The same things were measured in two ways. Each way mixes the same 9 hidden numbers, adds some noise and spreads widely along 6 directions of its own, which tell nothing about the thing.
In the rows, zero is written as 128.
Some things both ways: the first way, then the second way.
[135  85 163 103 103 139 182 118 128  93 147 166 104 101 141 121  79]
[159  87 103 124 127  85 159 108 169 126  85  92  93 165 107 154 116  87
 107 149 142 125 155  98 137 159 141]

[107 117  84 150 185 118 125 164 131  66  99 124 100  60 145  67 122]
[143 109 116 106 134 125 122 140 137 119 154 107 134 169 158 130 152 138
  89 100 122 122 137 137 154 121 129]

[107  97 142 136 156 115 133  95 128 158 147 140 172 136 147 157 101]
[112 143 140 118 139  95 162  58 148 153 135 102 133 113  96 133 130 174
 119 175 116  90 101 130  88 105 152]

[118 110  96 156  49 155 187 204  97  57 140 111  26  75 137  31 121]
[151 149 170 109 127 122 111 161  73 158 149 138 117 127 172 103 131 103
 176 112 159 136 123 145 123 125 106]

[109  92  96 131 122 148  50 172 122  77  49  86  82  88 116  52 169]
[ 16 153 115 123 139 166 124 135 175 124 109 164 194 109 117 142  96  95
 149 143 124 120  75  94 122  67 109]

[102 148 158 152 179 123 149 110  96 146  89 137 102 129  99  74 121]
[ 96 128 123 140 109 169 139 121 154 120  82 127 100 143 127 154 133 103
 108 123 141 116 124  85  87 141 109]

[ 96  90 127 212 150 112 183 136 143 140 196 127 121 112 158  82  65]
[142 124 132 160  94 165 106 176 122 117 138 127  99 168 135 138 141 122
 110 104 131 142 168 120 157 184 122]

[122  89 180 152  83 128  91 157 134 140 126 146 127 192 110  36 149]
[138 124 124 149 119 157  75 204 123 126 151 201 153 133 154 103 141 128
  90  75 133 151 135 125 141  98 151]

[115  93  94 187 118 151 209 136  86 124 216 105 113 115 190 153  42]
[106 173 158 115  97 139 146  83 114 136 141 110 101 133 124 104 109 133
 152 164 132 105 126 128 116  96 129]

[121 122 131 147 127 139 160 117  54 154 145 157 132 175 124 139 101]
[ 80 185 165 105 109 164 129 110  94 133 115 137 109  90 145 103 112 140
 153 137 137 119 101 129 106  87 136]

[106  62 149 160 153 109  95 140 195 144 133 119 135 125 125  66 127]
[100 119 111 141 117 149 141 100 164 105  81 107 106 129 116 136 121 125
  90 139 106 113 131 113 135 132 147]

[129 112 155  85 116 111 151 113 124 138 150 153 125 116  99 193 117]
[147 110 125  96 149  96 145 104 124 156  98 123 136 118 164 125 136  87
 137 139 138 115 111 132  95  96 130]

[173 106 233 102 151 105 166 139 176 160  81 181 109 151  81  94 101]
[126 140 154 113 123 156 152  99  93  97 126 110 119 104 158 150 120 149
 157 119 147 139  77 143 101 156  84]

[132 139 175 112 143 114 158 114 118 153 105 160  93 139  70 116 141]
[130 124 115 124 153  93 182  65 170 119 143  82 101 169  86 136 130 105
 175 170 121 137 175 123 134 160  90]

[106 109 151 144 122  58 117 183  96 130 144 119  75 134  87  81  95]
[122 158 169  92 119 162 151  78  88 131  93 106 108 118 158 128 127 136
 170 153 136 117  91 147  67 113  88]

[ 98 172  76 132 178 128 163 123  92 111  53 132 124  41 139 151 144]
[147  90 101 115 141 114 146 102 152 127 101  97 147 143 116 150 139 123
 128 144  71 143 162 154 158 130 128]

[109  82  87 172 127 133 167 145 131 103 111 110 113  79 187  53 104]
[117 140 123 128 106 120 145 114 143 119 117  99 118 136  77 152  96 148
 143 161 104 144 146 127 169 156 143]

[149 134 102 135 134 155 188 151  75 121  82 139  98 114 160 130 103]
[203 103 110 141 108 101 129  94  94  90 103 112  60 119 137 125 119 171
  59 140 114 154 148 170 144 178 200]

[112  94 198 137 119 137 149 100 133 200 116 153 160 171 111 132 102]
[115 149 137 121 114 121 156  58 135 135 122  90 105 123  94 122 125 165
 132 179  99 109 141 137 122 120 144]

[116 168 171 103 134 131 179 127  47 117  94 188 105 160  90  67 127]
[202 106 130 117 118  92 125 135 120 132 188 103  99 175 150 112 153 143
  80  97 150 122 163 124 152 145 153]

[111 143 178 140 194 124 128  99 121 158  76 168 179 142  98 129 120]
[160 107 124 111 118 122 100 160 134 165 144 127 148 184 161 116 168 130
  73 108 115 105 146 131 131  87 146]

[120  80 129 228 156 117 173 166 201 166 172 119 121 120 142  70  96]
[155 137 160 144 130 107 126 121 103 158 153 127 121 137 141 118 144 143
 127 147 152  99 100 141  85 143 127]

[105 155 148 131  87 148 156 153  38 100  53 162  95 107 125  81 112]
[131 155 163 144 120 152 119 147  82 129 149 125 131 101 115 144 126 190
 160 120 108 152 114 163 145 186 110]

[115  75 157 124 119 115  97 151 138 125 128 135 113 127 111 108 107]
[129  89 106 156 111 149 119 142 141 114  21 142 102 112 158 149 116  92
  50 124 143 112  94 102  96 146 170]

[132 152 202 109 136 148 115  85 110 138  57 152 145 157 105 117 150]
[161 107 116 151 121 141 103 158 126 140  97 170 111 130 134 128 153 135
  76 102 114 143 158 124 106 133 160]

[126 131 133 160 138 129 126 177 143  95  78 108  68  99 103  31 154]
[151 108 120 126 117 161 106 159 122 125  99 150 110 163 173 112 146  86
 109 100 129 142 153 130 130 113 119]

Other things, the second way, with their names:
(577): [111 157 149 135 134  98 173  39 166 116 195  90 106 131  76  73 119 139
 176 169 120 107 160 121 158  97 120]
(295): [122  94  91 121 145 141 123 166 186 119 128 149 152 216 132 137 147  54
 134 110 128 154 176  99 143 106  79]
(291): [147 151 128 101 125 109 150  55 125 119 165 114 117 157 122  99 136 165
 125 180  97 130 148 170 113  85 133]
(334): [ 94 164 142 104 131 140 142  92 116 119 143 102  99 123 145  99 133 122
 156 134 119 119 142 145 145 109 120]
(321): [ 96 148 144 131 140  90 161  83 151 169 136  98 134 122 101 133 124 105
 163 175 139  85 110 106  99 123 115]
(512): [181 100 116 185  93 133  95 193 109  98  90 171  87 103 112 151  89 128
  88 100 139 179 145 116 163 210 174]
(399): [174 117 111 166 138  93 101 150 122 117 180 167 127 135 123 101 134 155
  92 124 119 160 161 156 158 148 168]
(493): [ 92 147 141 144 132 129 125 126 136 133 102 159 105 100 120 119 110 127
 111 136 157 112  99 101  93 121 159]
(26): [136  87  88 166 112 148 116 146 163  72  71 159 114 143 121 133  92 102
  75 130 127 159 132 111 147 145 147]
(166): [ 99 156 156 166 133 136 123 127 111 147 144 124 170  88  94 138 120 169
 176 161  92 127 104 165 146 158 111]
(390): [113 168 141 125 106 160 101 163  84 105 148 172  83  90 142 115 119 158
 109  79 147 161 132 123 140 145 161]
(207): [165 121 146 137 112 125 135 104  82 147  62 128 113  90 153 141 114 134
 116 162 128 120  88 151  77 141 153]
(404): [ 89 148 125 165 132 126 152  96 166 104 151 146 133 126  66 146  96 130
 166 169 137 149 117 104 102 158  92]
(314): [172 132 164 145 101 114 134 103  91 143 120 125 119 104 133 118 110 163
 128 162 138 108  87 151  96 137 141]
(450): [ 97 172 157 111 126 164 149  85  98 137 100 142 104  68 137 122 132 141
 166 132 113 137 125 135  80 104 118]
(642): [169  94  96 138 162  81 121 161 155 127 163 155 125 189 126 137 143 100
 102 112 156 154 160 113 118 157 127]
(16): [140 119 147 182 107 154  86 198 118 145 142 187 167 105 138 146 135 152
  95  85 142 125  88 107 100 147 129]
(610): [ 87 120 124 146 143 148 115 168 163 127 141 135 154 130 124 126 137 102
 140  89 124 127 141 106 168 127 108]
(637): [184 103 129 147 143  80 139 103 131 130 181  83  94 157 133 100 166 152
  99 127 118 109 168 156 155 168 149]
(371): [111 118 110  95 138 121 127 144 155 154 104 156 136 141 154 129 133  83
 103 111 157 112 117  80  94  67 139]
(82): [ 91 162 142  85 145 109 153  83 140 168 147 112 124 145 120 125 148 134
 145 153 135  99 121 116  83  85 121]
(58): [146 122 137 173  92 132 114 133 115 117 108 143 149 110 111 133  76 133
 137 171 123 141  98 145 143 148 138]
(319): [149 128 164 126 123 119 123 122 123 168 141 143 171 121 134 111 127 138
 146 141 131 102  89 127  94  67 115]
(310): [102 137 116 132 139  96 168  75 172 123 176  75 117 150  89 137 140 139
 142 149 108 115 162 120 156 148 120]
(156): [106 146 137  87 105 140 141  97 149 129 146 134 135 149 145 103 121  99
 135 129 151 111 117  95 108  37 116]
(576): [180 128 124 133 105 103 127 113  96 126 149  89  59 176 153 122 157 144
  76 139 134 126 168 153 125 184 165]
(328): [128 110 138  90 139 109 149 114 137 164  94  82 124 136 144 146 144 120
 111 126 140  82 106 110 118 119 134]
(349): [119 134 136 122 128 113 164  77 162 130 109  95  85 150  86 118 112 123
 141 165 132 111 151 105 127 123 132]
(370): [113 113 128 129 142 133 145 118 148 120 103 140 195 124 120 161  92 105
 171 157 129 140  64 128 107 114  75]
(587): [126 115 140 106 123 137 133 145 114 164  67 128 145  91 157 161 125 102
 143 106 137 119  92 109  99 125 123]
(504): [116 129 123 100 161 116 138  97 140 141 141 142 153 139 168 103 153  99
 126 135 131 112 108 135  83  58 108]
(569): [161 117 119 142 104 109  92 176 115 150 120 135 114 150 131 140 134 149
  64 119 121 129 148 131 148 157 188]
(539): [113 138 110 128 122 146 134  92 144  92 132 107 106 154 110 103 129 139
 128 156  75 152 183 165 178 120 139]
(74): [130 125 114 175 106 143 114 137 117 100  81 139 112 112 116 143  95 130
 109 163 107 156 121 150 145 179 161]
(67): [151  85  96 145 145  97 122 148 164 129  96 120 150 160 106 142 119  94
 122 146  98 146 160 138 180 149 140]
(548): [122 155 132 154 106 124 145  85 143  88 190 114  89 135  83  99 108 149
 150 145 116 148 175 131 183 146 138]
(237): [140 129 138 135 123 100 134 138 119 130 170 116 125 127 137 135 121 115
 146 118 155 130 120 118 142 162 120]
(25): [122 102  74 119 154 117 108 188 159 120 150 165 153 163 144 152 149  83
 110  76 124 179 174 110 161 132 122]
(104): [170 100 126 151 137 102 109 157 118 158  97 177 128 105 149 136 139 132
  68 116 154 115  98 116  68 135 169]
(341): [163 144 162 148  95 141 110 123  78 140 101 170  91  87 151 105 120 154
  89 132 152 120  94 134  65 120 172]
(625): [215  96 136 152 109  98 109 159  98 135 175 129 128 138 152 130 146 151
  95  97 136 134 140 143 148 171 143]
(290): [ 89 143 125 130 143 139 147 106 173 113 164 106 154 188  85 127 117 104
 201 170  99 145 156 136 168 126  60]
(173): [133 128 100 138 142 102 118 128 149 116 182 135 149 164 110 133 138 157
  99 139 102 151 153 150 153 139 142]
(411): [161 117 110 134 145 116 102 173 130 151 159 157 129 180 137 125 174 127
 106 101 113 150 182 140 135 140 133]
(584): [116 123 122 168 134 133 130 119 153 121 128 166 171  91  92 146 114 135
 154 143 103 154 118 127 111 131 109]
(221): [124 119 122 158 149 124 118 153 147 136 165 182 199  98 129 143 136 122
 144 103 133 144  95 115 100 116  93]
(570): [ 98 137 145 112 160 110 158  85 162 154 152  83 150 153 101 118 140 123
 184 157 113  97 134 129 135 104  90]
(412): [127 145 139 108 115 141 156  76 125  99  98 113  79 120 113 101 100 130
 156 155 114 145 153 140 146 106 140]
(31): [105 110 108 135 129 164 131 114 171  98  94 124 117 130 122 114 129 111
 116 112  92 137 168 120 174 106 130]
(434): [ 91 125 122 119 119 153 135 148 139 103 119 138 126 111 160 149 114  94
 113  85 173 125  86  78 116 128 111]
(623): [128 132 155 147 115 140 108 168 130 143 210 118 162 142 147 129 159 159
 120  82 143 100 115 116 149 135 108]
(327): [130 129 111  97 117 142 117 130 128 134 121 140 147 142 139 138 138 144
 102 119  96 146 144 137 129  90 145]
(59): [152  76 105 127 166  63 150  95 173 140  93 111 127 152 137 129 132  93
  76 155 156  89 100 107  95 115 152]
(296): [102 152 161 137 125 119 168  55 143 127 167  63 114 108  88 124 134 188
 142 161 113  85 117 129 138 146 128]
(233): [117 139 134 156 111 103 137 125 136 123 146 102 131 102  85 154  94 159
 133 146 129 125 112 120 167 181 150]

Some of these things the first way, each followed by its name:
[119 145 125 111 162 143 128  87  97  81 140 151 153 108 151 175 127]
(31)
[ 87 191 172 103 158  74  72 110  40  91  84 136 148 151 100  97 149]
(16)
[135 141 216 117 155  81 128  99 117 156 148 176 198 191 109 164 104]
(319)
[122 113 153 113 114 138 109 118  75 144 129 139 133 146 111 200  99]
(539)
[133  94 138 191 191 134 177 140 198 178 101 107 102 108 119  71 113]
(576)
[117 131 150  79 165  97  95  85 118 141  73 144 120 129  69 121 184]
(25)
[121 137 101 123  73 154 119 161  46  79 124 111  83 127 143 128 134]
(399)
[141 137 168 112 134 124 167 117  99 154  93 146 138 122 121 193  91]
(207)
[145  87 174 135  67 125 124 184 130 122  99 107 107 135 134 102  96]
(58)
[104 103  75 146 141  98 182 145 139  81 198 100  92  66 168 100 105]
(237)
[147 115 180 118 152 140 121 111 142  93  98 154 122 141 119  63 142]
(349)
[125  87 127 147 161 128 158 103 149 142 201 142 147 127 140 182  93]
(334)
[136 101 154  91 111 170 147 103 113  82 112 146 106 114 133 112 121]
(371)
[106  65 139 207 114  96 146 173 142 179 188 139 111 140 112 110  74]
(290)
[112  85 152 122  67 129 112 147 114  92 156 123 105 123 145 104 109]
(104)
[140 123  98 126 177 144 158 126 100  86 146 175 133  92 148 192  91]
(59)
[184 127 107 160 184 164 136 159 151  63  52 124  99  95 173  72 132]
(26)
[126 162  96 205 148 153 208 140  49 150 137 143 126 162 174 108  99]
(341)
[101  81 194  72  57 164 123 123 145 114 106 115  74 105  91  85 134]
(310)
[107 181 134 113 182 122 187  95  91 139  43 179 139  91 101 107 156]
(587)
[165 147  91 142 200 135 190  90  95  82 167 146 151 115 199 186  94]
(412)
[161  61 227 124  63 155 159 136 148 166 127 190  93 180  89  90  98]
(642)
[ 88 146 170 122 125  99  52 150 111 155  26 129 135 135  55  85 188]
(166)
[115 107 194  86 102 137  95 120 132  87 126 156 124 107  94 149 117]
(570)
[ 86 140  67 135 186  82 104 139 101  78  82 100 123  84 144  40 169]
(233)
[133 107 172 136 115 187 176 131 176 118 124 153 113 103 129 119 116]
(637)
[110  96 153 141  96 125 152 116 162 163 143  96 101 130 125  86 146]
(450)
